There are 9 hidden switches. A switch that is on adds its own fixed numbers to the row, and there is some noise. The rows also spread widely along 16 directions, which tell nothing about the answers.
In the rows, 100 means zero.
Known rows, each followed by its switches (1 for on, 0 for off):
 91 125 100  88 138  90 114 104 100 112  80  86  93 115  92 135 118  75 125  93  73 102 103  91  71 113  70 149  89  71 101 114 106  88  66 107 => 1 0 1 0 1 1 1 0 1
 82 108  82  91 101 100 116  63 123 120  76 106 115  92 133  68  97  94  90 103 102 100 103  61 102  91  89  94  90  88 120 137 107 112  74 106 => 1 1 1 0 1 0 1 0 0
 89 113 124 110 136  90 121  97  98 127 109 106 109 106 106 112 111  69  85  95  92 110 110  92  65 114  60 136 102  71  97 115  65  72  80 103 => 0 0 0 1 0 0 1 1 1
 61  93 124 107  78  83  88 117 109  83  87  90  72  96  93  76 107 106  52 122  78  77 107  65 108  95 113  93 103  81  92 108 112 115 101  96 => 1 0 0 0 1 0 0 1 0
 92 133  93  88 138  61 128  94 114 122 115  89  94 128  71 100 109 119  71 109  81 125  90 112 115  82  91  89  72  72  95  51  70 125 131  82 => 1 0 1 0 0 0 1 1 0
 99 107  84  84  84 115 100  62 103 115 108 104  89  94 111  78  93 100  90  84 111  88  97  71  63 101 107 113 101  85 110 125  87 116  77 126 => 0 0 1 1 1 0 1 1 1
109  96  94 115  64  83 109  83  93  98 129  71  69 108 105  96 104 133  86 130  88  50 105  84  97 101 130 145 110  99  75 107 106 110  97 102 => 1 1 1 1 1 1 0 1 0
 77 103  56  96 145  86 114 134  82 102 120 104 133 143 115 137  97 120  86  58  82 133 103 125 133  84  56 145 100  50 102  57  84 107 125  83 => 1 1 0 0 1 0 1 1 0
 80 117 103  92  99  73  86  82  95 125 137 115  82  96  54  75 110 116  30  74 101 125 117  84  73 104 118 135 100  65  98  80  87 103 134  81 => 1 1 1 1 1 1 0 1 0
 60  81 102 109  97  88  82 114 138  77 116 107 121  81 103  92 116  80 125  87  89  59  95  84  87  72  99 118  98  71 102 133 111  67  78 120 => 1 0 1 1 0 0 1 1 0
 58  95  88 122 127  74  70  78 125  88 105 137 138  86 117  55  93 122  90 107 111  86 109  95 120  75  68  83  69  74  97 101  91  92 106 111 => 1 0 1 0 0 0 0 1 1
119 113 107 103  88 107  73 114  94  89  71 111  72 130 103 113  90  99 130 122  77  61  97  78  77  92 103 112  95  94  98 132 114 102  56 122 => 0 1 0 0 0 1 1 1 0
 73 128  63  66 117  91  59  86  81 115 118 130 111 103  81  90  90 107  81  40 118 152  89 121  60  93  99 107 103  67 128  77  68 124 105 128 => 0 1 1 0 0 0 0 1 1
 81  94 118  90  85  88 116 144  95 100  83  75  79  93  92 120 123  76  71  98  82 129 114  84 115 101  94 104 130  80 104  97 108  82  87  82 => 0 1 1 0 0 0 0 1 0
 87 119 138  94 103  53  72 115  89  81  59 133  91 102  81  46 134  97  61 136  92 117 131  71 117 129  72  76 109 118  90  91 137  42 111  79 => 0 1 0 0 0 1 0 0 1
115 125  99 127 128  81  59  78  86 120  97 130  89 127 124 104  62 130  93 133 100 117 111 107  79  80  69  94  84  82  98 106  60  97  79 117 => 1 1 1 0 1 1 0 1 1
129 102  84  82  97  97  95  97  78  78 143  79  95 111  92 118  94 101  77 109 131  84 106 141 128  60 113  88  75  96  99  68  39  97  95 112 => 1 1 1 0 0 0 1 1 0
 71 120  86 106  89  78 140  61 105 115  89  89 100  80 134  55 111 132  76 123  94 104 103  76 110 134  94  96 115 101  98  97 106 114  97 112 => 1 1 1 0 1 0 0 1 0
100 130 124  62 149 103 109  86 106  89 106 111  96 114 110  75 131  55  92  85  91  81  96  52  67 107  47 124  93  69 106 108  99  60 110 117 => 1 1 0 1 0 0 1 1 0
132 135 101  80 103 107 134  51  73  96 117  85  81  97 108  80 113  92  88 121 122  69 100  96  74 136  98 104  88 116  94  84  57  97  88 140 => 0 1 0 1 0 0 1 1 0
 82  91 119  63  95 105  90 101 110  50  79  84  78  53  94  81 137  53  96 103 107  60 129  42 118 100  74 113  91  80  92 128 143  70  79 114 => 1 1 0 0 0 1 0 1 0
 91  96  81  86 100  92  92  74  87  77  96  91  78  61 125  88 109 104 112 127 117 106 128  75 106 116  71 119 110  91  85 116 112 106  71 129 => 1 0 0 0 0 0 1 1 0
105  87 102 123  43 118 111 116  94  73 111  95  79  99  83 110 112 120 102 101  86  29 105  99  93 115 153 139 117  93  86 103 108  89  76 111 => 1 1 1 0 0 0 1 1 1
 96 148 105  94 101  47 121  77 103 122 115 104 115 126 104  53 125 117  89 120  85 100  75 119  64 124 107  89 119 122 102  82  75  63 102 123 => 1 0 1 1 1 0 1 1 1
 97  91  78  74  84 102 120  77  80  59 104  82 109  67  94  83 134  88  95 103 127  62 130  90 134 122  95 133  91 109  84  99 118  83  82 111 => 1 1 0 0 0 0 1 0 1
112 137  76  93  90  76 139  68 150 138 112 124 106  96  81  59 115 138 147  94  72 106  75  88  81 103 114  86 118  95  96  81 123  89 115 114 => 1 1 0 0 0 0 1 1 1
129 103  77  93  78 113 144 107  84  93  81  90 117  91 109 122 117  95 136  95  96  81 117 112 125 120  98 113 112 116  99 106 112  59  58 107 => 1 1 0 0 0 1 1 0 0
 88 108  84  86 109  75 161 107 103 115  77  65 135 107 128  99 111  96  83 111  89 111  96 112 157  93  73  71  96  98 107  88  88  97  87  86 => 1 0 1 0 0 0 0 1 0
127 128 117 101 150  99 112  77  94  75  89 111 103 102 116  94 117  79 134 137 108  53 106  95  97 118  44  94  59 107  87  99  80  58  74 133 => 0 0 1 0 0 0 1 1 0

New rows, each followed by its switches (1 for on, 0 for off):
116 101  95 115  89 104 103  79  94  82 116 108  99 102  95  88  98 111  93 119 117  41 108 103 110  95 114 107  68 103  89  96  76 102  83 113 => 0 1 1 0 0 0 1 1 0
 96 100  44  90  89 101  89 112  86  96  87 128 147 106 130 103  93 119 138  56 104 109 104 121 119  95  76 106 118  99 112 105 119  76  73 125 => 0 1 0 0 1 1 0 1 1
 99 102 112  91 102 104 139 124 112  98 106  90 115 103  99 113 128  69  99  81  84  89 101  96  97  99  91 108 113  84 107  94  89  44  93  97 => 1 1 0 1 0 0 1 0 1
 91  99  76  95 113  67  89 100  88 110 133  75  98 109  94 127 101  97  93 106 109 125 107 120  95  73  91 143 101  75  91  90  70 110  83 105 => 0 1 1 1 0 0 1 1 1
109  94 107 101  86  89 156  99 113  87 114  70  79  91 106  90 134 111  87 132  84  68 120  72 142 109  92 119 112  95  71  83 119  78 114  83 => 1 1 0 0 1 0 1 1 0
 91 109 118  99 122 113  71  99 114  90 109 133  92  75  90 102 107  61 102  77 107 109 115  83  46  95  80  99  96  69 113 109  72  44  81 131 => 1 1 0 1 1 0 1 0 1
113 108  64  98  75  84 110  79 115  84 101  76 106 119 136  84  98 126 144 139  92  44  77 106 117  75 124  88  94 125 100 112 107 109  70 131 => 1 1 1 0 1 0 1 0 0
 99  83  87 138  80  94 112 104  83 102 134 104 112 106  66 126  96 122  83  90 103  65 119 127  99 106 125 157  90  81  78  91  74  95  81  90 => 1 0 1 1 0 0 1 1 1
 75 103  99 117 106 107 120  88 116 118  94 111  93  71 112 101  95 101  81  96  93 124 122  75  92 108  84 105 103  64 101 105  82 102  85 105 => 1 1 0 0 1 0 1 1 0
112 114  58  84 108 108 103  85  81 113 110 116 118  94  89 115  94 109 126  61 117 118  96 128  86 107  96 101  94  95 116  85  82 109  85 120 => 0 0 1 0 0 0 0 0 0
112  99  85  80 102 116 107 105  91  96  91 100 105 119  96 119 104  87  99  74  97  82 112  83 103  89  90 133  88  76 109 113 105  82  82  91 => 1 1 1 1 0 1 1 0 1
125 141  91  98 121  77  99  49 129 132 133 115 111 117 107  79  94 107 127 106  99  83  80 103  52  73  97 100  81  93 105 110  62  75  86 135 => 1 1 1 1 1 1 1 1 1
 84 111  59  63 106 117 145  84  33  65  98  59  96  95 124 112 124 106  59  78 119  88 118 106 125 163  84 151 101  96 100  62  90 124 102 114 => 1 1 1 0 1 0 0 0 0
108 108  52  72 123  89 108  71 120  85  74 102 104  98 105  84 113 124 154 107  94  83 111  63 140  92  62 112  73  86  87 105 161 105  95  98 => 1 0 1 0 0 1 1 0 1
 89 119  96 132 129 110  84  84  90 111  85 135  91  70 123 115  79 106 112 101 109 134 119 101  62 124  63  91  94  79 107  96  60  89  64 139 => 0 1 1 0 1 0 0 1 0
 88 126  92  92 114 109  68  83  89  90  95 135  92 109 123  86  93 115 107  88  94  98 102  83  64 114  83 115 106  73 106 105  92  97  92 139 => 1 1 0 0 0 1 1 1 1
 91  94 110  94  88  90  83 108 108  81 115 115  85  88  97  76 123 111  86  92  89  89 118  68 105 102  96 113 123  86  91  99 133  63 126  90 => 1 1 0 0 1 1 0 0 0
100 106 115  87  88  79  85 102  78 110 106  98  89 111 106  84 109  88  64 112 103 114 107  93  89 101  99 106 127 106 105 113  90  90  93  97 => 0 1 0 0 0 0 0 0 0
 60 117  88 118 100  95  88 101  90 111 108 128 127 127 111  92  90 124  61  64  95  97  93 125  77 106 118 115  97  77 117  88  56 106 100 117 => 0 1 1 0 1 1 1 1 1
 69  75  98 127  62  84  86  93 133  86 148  99 103  61 101  80 107 113  91 104 103  61 116  95  96  74 135 119 107  83  86 114  93  77  94 118 => 1 1 0 1 1 1 1 1 0
 83 103 114  88  84  66  99 101  65 103 129  73  93 110  96  98 131  77  61 109  99  96 111  99  67 125 106 183 140  95  86 120  90  78  77 108 => 1 1 0 1 0 0 1 1 1
 92 143  99  68 123  77  87  47  80  77  99  67  45  85  98  80 117  93  99 143 103  74 104  64  59 133  84 134  77  92  81  96  98 133  87 152 => 1 1 0 1 0 1 0 1 0
122 113 115  96  79 114 110  91  53 108 113  78  89  98 111 123  92  86  59 101 126  87 110 137  81 112 117  90  99 110 111 104  24  95  61 125 => 0 0 1 0 0 1 0 1 0
 69  88 108 113 106  77 110 135 116 105 107  85 125 119  78 117 111  71  72  80  82  75  93 104 106  70 108 122  82  79 110 104  90  86  90  79 => 0 1 1 1 1 0 0 0 0
121 123  78  81 132  83 110  66  87 122 123 116  93 103  76  89 105 119 100  92 107 126 112  91  98 110  66 120  94  85  89  78 104 106 124  88 => 1 0 0 0 0 0 0 0 0
 86  96  76  96  80 106  80  65  94 113  79 136  79  75  82  58  79 135  58  92 113 128 133  50 106 113  95  94  96  72  96 105 122 134 102  92 => 1 0 0 1 0 0 0 1 1
 74 113  73  87  93  38 124  69 102 142  96  66 120  98  99  73 116 102  78 126 106 125 105  99 123  93  94 127 103 107  94 116 110 125  70  93 => 0 1 1 0 1 0 0 1 1
 95  98 115  94  97  95 141  89 141 121  92  97 112  80  93  74 116  73  88 104  95  91 105  68 110  82  95  69  86  93 107 119  98  82  90  87 => 0 0 0 1 0 0 1 0 0
 84  93 113  63  88 107 134 120  78 102  96  58  98  88  98 117 127  39  55  73 104 105 113  83  98 110  90 129 121  82 114 117  88  85  69  99 => 0 1 0 1 0 0 0 1 0
114 128  75  71 142  88  96  73  89 121 114 119 118 126  96  91  99 101  97  74 109 116  96 103  88  90  62 112  85  83 111  92  87  94 107 102 => 1 0 1 0 1 0 0 0 1
109  99  77  81  96  98 129  61  93  82 113  72  77  80  84  86 122 100 102 111 107  48 119  56 112 121  86 163  83  90  69 104 137 114  91 109 => 1 1 0 1 1 0 0 1 0
 89 120  82  96  88  95 103  91  95 120  47 132 108  87  65  79  85  94  65  92 115 142 124  94 107 108 101  53  73 100 117  92  84 100  57 105 => 0 1 0 1 1 0 1 1 1
 59 110  92  78  94 114  86 113  83  81  68 122 104 112 117  76 100 103  58  69  94 104  99  78  96 117  98  92 106  74 126 108 101 114  93 112 => 1 0 1 0 0 0 1 1 0
 91  88  80  85 104  94  89  84  81  87 105 106 109  76 107  79  97 105  60 101 130 125 132  96 130  97  71  79  92  90  98  84  83  91 104  97 => 1 0 0 1 0 0 0 0 1
137 104  41  80 106 122  90  97  70  97  87 136 143 151 102 107  72 123 120  53 110  73  91 115 125  77  82 102  73  98 120 105 108 106  83 100 => 1 0 1 0 1 0 0 0 0
 92 113 103 111  94  72 124  90  84 135 113  94 113 102  96  98 107 105  76 102  95 112 109 114  86 122  95 133 122  95  90 109  80  87  79 101 => 1 0 0 0 1 0 0 1 1
120 113  77 104  76 112 131  55 114 119 130  97 101  54  79  99  90 114 120  90 122  84 103 125  81 101 125  78  87  98  98  88  56 102  72 141 => 1 0 0 0 1 0 0 1 1
 68 124  75  77 124  91 129 112 101 103  91 120 135 113  69  92 120  98  65  43  95 121 102 107 117 110  84 110  85  65 116  60  94  84 115  87 => 1 1 1 0 1 0 1 1 1
 90 125 100 105 104  70  75  90  95 108  72 132 106 118  79  70  96 122  77 111  93  99 106  95 100 103 103  77  76 101 106 100 106 101  97  90 => 1 0 1 0 0 1 0 0 0
109 119  87  52  83  94  97  98 106  95  95 113  93 120  77  57 117 107  82  70  92  83  89  63 108  89 110  88 100  93 112  90 136  95 127  92 => 0 1 1 1 0 1 0 1 0
 66 123 108 114 114  92  93  85 119 136  80 126  97  87  91  89  79 104  63  92  90 134 108  83  80  89  98  75  81  60 115 105  69 123  91 104 => 1 1 0 0 0 1 0 1 0
 75 109 114 122 110  72 114  74 126 126  87 106 101 101 130  67  99 118  70 140  84 110 115  68 113  92  83  89  96  83  92 114  94 104 103  85 => 1 1 0 0 0 1 1 0 1
 95 101  83  82  76  99 103  97  88 101  95 124 116 135  65  67  97 120  49  74  97  64 103  82 126  94 122 120  83  85 102 104 120 132 108  72 => 1 0 0 0 0 0 1 1 0
108 127  98  67  90  89 118 105 102 100  62 106 105 117  90  72 119 100  88  96  86  95  98  81 124 102  94  72  99 102 110  96 124  76  92  94 => 1 1 1 0 0 1 0 1 1
118 142 100  39 118  84 108  76  86 105  93 102  90 116 100  70 130  82  91  91  99 113 104  75  86 120  64 112 112  97 103 106 113  71 101 114 => 1 0 0 0 1 1 1 1 1
121 119 112 112  73  81 114  88 105 101 118  60  50  90 100 116 113 115 135 148  76  66  93  99  65 111 132 116 120 113  79 103  97  95  77 130 => 1 1 0 0 1 1 0 0 0
 88  92 137  96 106 120  79  99  92  63 105  76  30  65 137 103 110  85  85 133 100  87 122  50  78 112  68  99 113  72  86 108  89  99  94 133 => 0 0 0 0 1 0 0 1 0
 79 126 130  94 136  65 109 109 121  93  90 104 111 106 102  69 122  80  67 120  89 115  92  98 108  89  75  36  83  96 115  67  71  52 122  98 => 1 1 1 1 0 0 0 0 0
111 105  79  73  99  88 113 108 118 105 107  88 104 104  82 107 121 102 127  76  86  96  96 100 117  79  93 101 100  91 101  91 124  81 104  92 => 0 0 1 0 1 1 0 0 1
124 115  79  54 108  83  82  82  91  90  98 115 117  97  96  69 110  89 116  97 125 102 103  98 117  81  70  76  93 110 108 107 112  67  85 115 => 1 0 1 0 0 0 0 1 0
107 123  86  87  88 115  76  72  43  87  88 118  65  94  62 100  88 111  58  97 130  99 125 103  72 141 122 118  75  94 101  90  69 134  69 125 => 1 0 1 0 0 0 1 1 0
 90  83  80 110  78 100 121 103 123 100  73 101  89  55 100  92  96 123 110 113  97 127 125  79 136 102  94  45 103  96  97  84 120 103  94  94 => 0 0 0 1 0 0 0 0 0
 56 101 102  97 116  60  71 102  99  66 139  71  98 110 110  94 117  96  93 122  99  60  86 113  89  83 102 137  89  85  86  98  76 122  98 134 => 0 0 0 0 0 0 1 1 0
102 110  76  73 122  66  81 124  82 103 103 122 157 139  86 107 111  81 101  63 103 112 104 132 116  70  69 123  93  92 114 108  99  49  80  89 => 1 0 1 1 0 1 1 1 0
 67  99  89 100  92  64  95 120  87  76 110 103 116 124 103  79 129 125  91  93  77  67  94  98 110 119  95 149 124  93  87  95 141  82 113  97 => 1 0 1 0 1 0 0 1 0
108  65 118 142  65  79  76 105  91  94 125  99  89  95 128  96  94 107  76 152 107  84 138  92 105  81 107 125 129 107  79 136  90  59  71  90 => 1 1 0 1 1 0 1 0 0
110  95  92  91 105  97  77 123  70  55  79 100 108  91  72 121 108  71  93 107 128  86 129 123 138  86  87  83  62 106 103  87  89  65  62 103 => 1 1 1 0 0 0 0 0 0
 99 105  65  72 102 101  97 102 120  95 112  74 111 108 120 125  89  91 128  84  97  93  86 115 109  42 101  90  87  74 114 107  73 109  71 134 => 1 1 0 0 1 1 1 1 1
 97 114 138 119 116  84  85  76 118 120 114 108  67 110 128  78 100 105  81 137  84  92 105  66  53  94  86  99 103  86  94 123  74  83 102 107 => 0 0 1 1 1 1 1 0 1
 86 124 111  99 108  97 130 110 120 113  97  89  77 121  97 106 105 116  86 101  65 106  77  96  83 100 117  70  97  78 112  71  74 119 117  99 => 1 0 1 0 0 0 1 0 0
 90 105  97  75 124 101 103 119  88  69  90  84  96 115  99 108 108  78  72  91  97  88 106  88 123  89  67  97  79  73 102  76  87  84  99 107 => 1 1 0 1 1 0 0 1 1
126 111  91  84  92 101 101  89  79  91  85 100  86  97  92 106 110  93 113 108 113  81 123  92 101 113  87 119  88 108  92 117 110  81  60 110 => 0 0 1 0 1 1 1 1 0
104  88  83 108 124 112  86 109  80  69  97 140 140 117  98  97 106  92 103  69 108  52 116  91 113 107  62 139  76  85 100 105 118  54  94  95 => 1 1 1 1 0 0 0 0 0
 73 113  78 110 109  84 111 144 116  73  62 129 127 132  91  91 105 124  97  86  68  96  92 104 139  97  93  61  81  87 111  55 116  73 110  93 => 1 1 1 1 1 0 1 1 0
100 127  89  80 130  91 117  86 156 110 111 111  85  62  71  98 125  84 147  81  87 131  95  76  68  87  85  77  92  70 110  78 106  61 107 118 => 1 1 1 1 1 0 1 0 0
 99 115  89 109  53  80  83 116  71 106  85 122 108 129  67  85  93 129  70  94  93  95  92 126  92 111 156  90 113 120 115  91  99 105  82  96 => 1 1 1 0 0 0 0 0 0
106 102  69  69 103  95 112 121  92  80 118  71 142 128 109 132 112  70 127  76 105  66  78 141 114  63 105 119  92 100 121 104  79  80  67 119 => 1 1 1 0 0 0 1 0 0
 74 106  98  83 100  86 108 127  69  79  64  85  94 105  72 111 118  79  62 100 100 108 118 103 116 126  94 108  84  94 101  86  98 100  70  96 => 0 0 1 1 0 0 1 1 0
103 132 101  73 130  90 116  52  99 117 137  99 104  79 125  76 116  94  99  90 112 103  99  97  69 113  67 107 106  87  99  98  65  84 112 133 => 1 0 0 0 0 1 0 1 0
 81 110  97  74 124  98  60  92 106  57  94 111  75 107 117  72 105  99 102 114  99  77  99  60  96  84  70  96  82  73  97  94 107 115 106 133 => 0 1 0 0 0 0 1 1 1
114 144  92  68 150 110 126  90  90  62  72 102 112 121 117  89 123  79 121 105 105  67  85 105 108 118  62  59  55 112 114  62  77  75  97 134 => 0 1 1 0 0 0 1 0 0
 80  97  93 108 112  86 135 137  99  85 130  74 115 128 109 128 116 118  93  92  72  85  91 134 123  93  99 116 107  77  92  55  73  94 124  93 => 1 0 0 0 0 0 1 0 1
122 115 126 115  97 121 104 124  65  85  95 111  89 136  73 136 105  87  87  92  85  41 112 108  76 124 109 155  86  83  89 104  76  73  66 107 => 1 1 0 0 0 1 1 1 1
 97 127 122  58 123  77 128  55  77 131 112  78 103  97 108  67 133  53  36  98 120 108 117  65  84 121  63 145 101  91 103 124  82  83  96  91 => 0 1 1 1 0 1 0 1 0
 89 131 124  91 115 101 135  64  67 115 123  89  66  99 103  84 126  99  37 102  99 105 111  77  49 165  97 142 115  84  96  84  63 104 121 103 => 1 0 1 1 0 0 1 0 0
124 106  61  67 101 106  54  74  64  81  99 121  96 129 115  81  79 123  96  95 123  82 106  87 111  84  73 107  88  92 101 112 107 114  88 119 => 1 0 1 0 1 0 0 1 1
 53 126 109  80 120  84 139 115  98 113  59  85 114 113 119  89 125  70  55  88  74 135  99  77  91 128  74 100 115  82 123  98  94  81  86  98 => 1 1 0 1 1 0 1 0 1
107 134 133  94 156 109  95  80 114 115 126 114  86 112 117 104 110  69 136  89  77  73  77  72  16 105  52 138 106  58 101 126  75  71  92 144 => 1 0 0 0 0 0 0 1 1
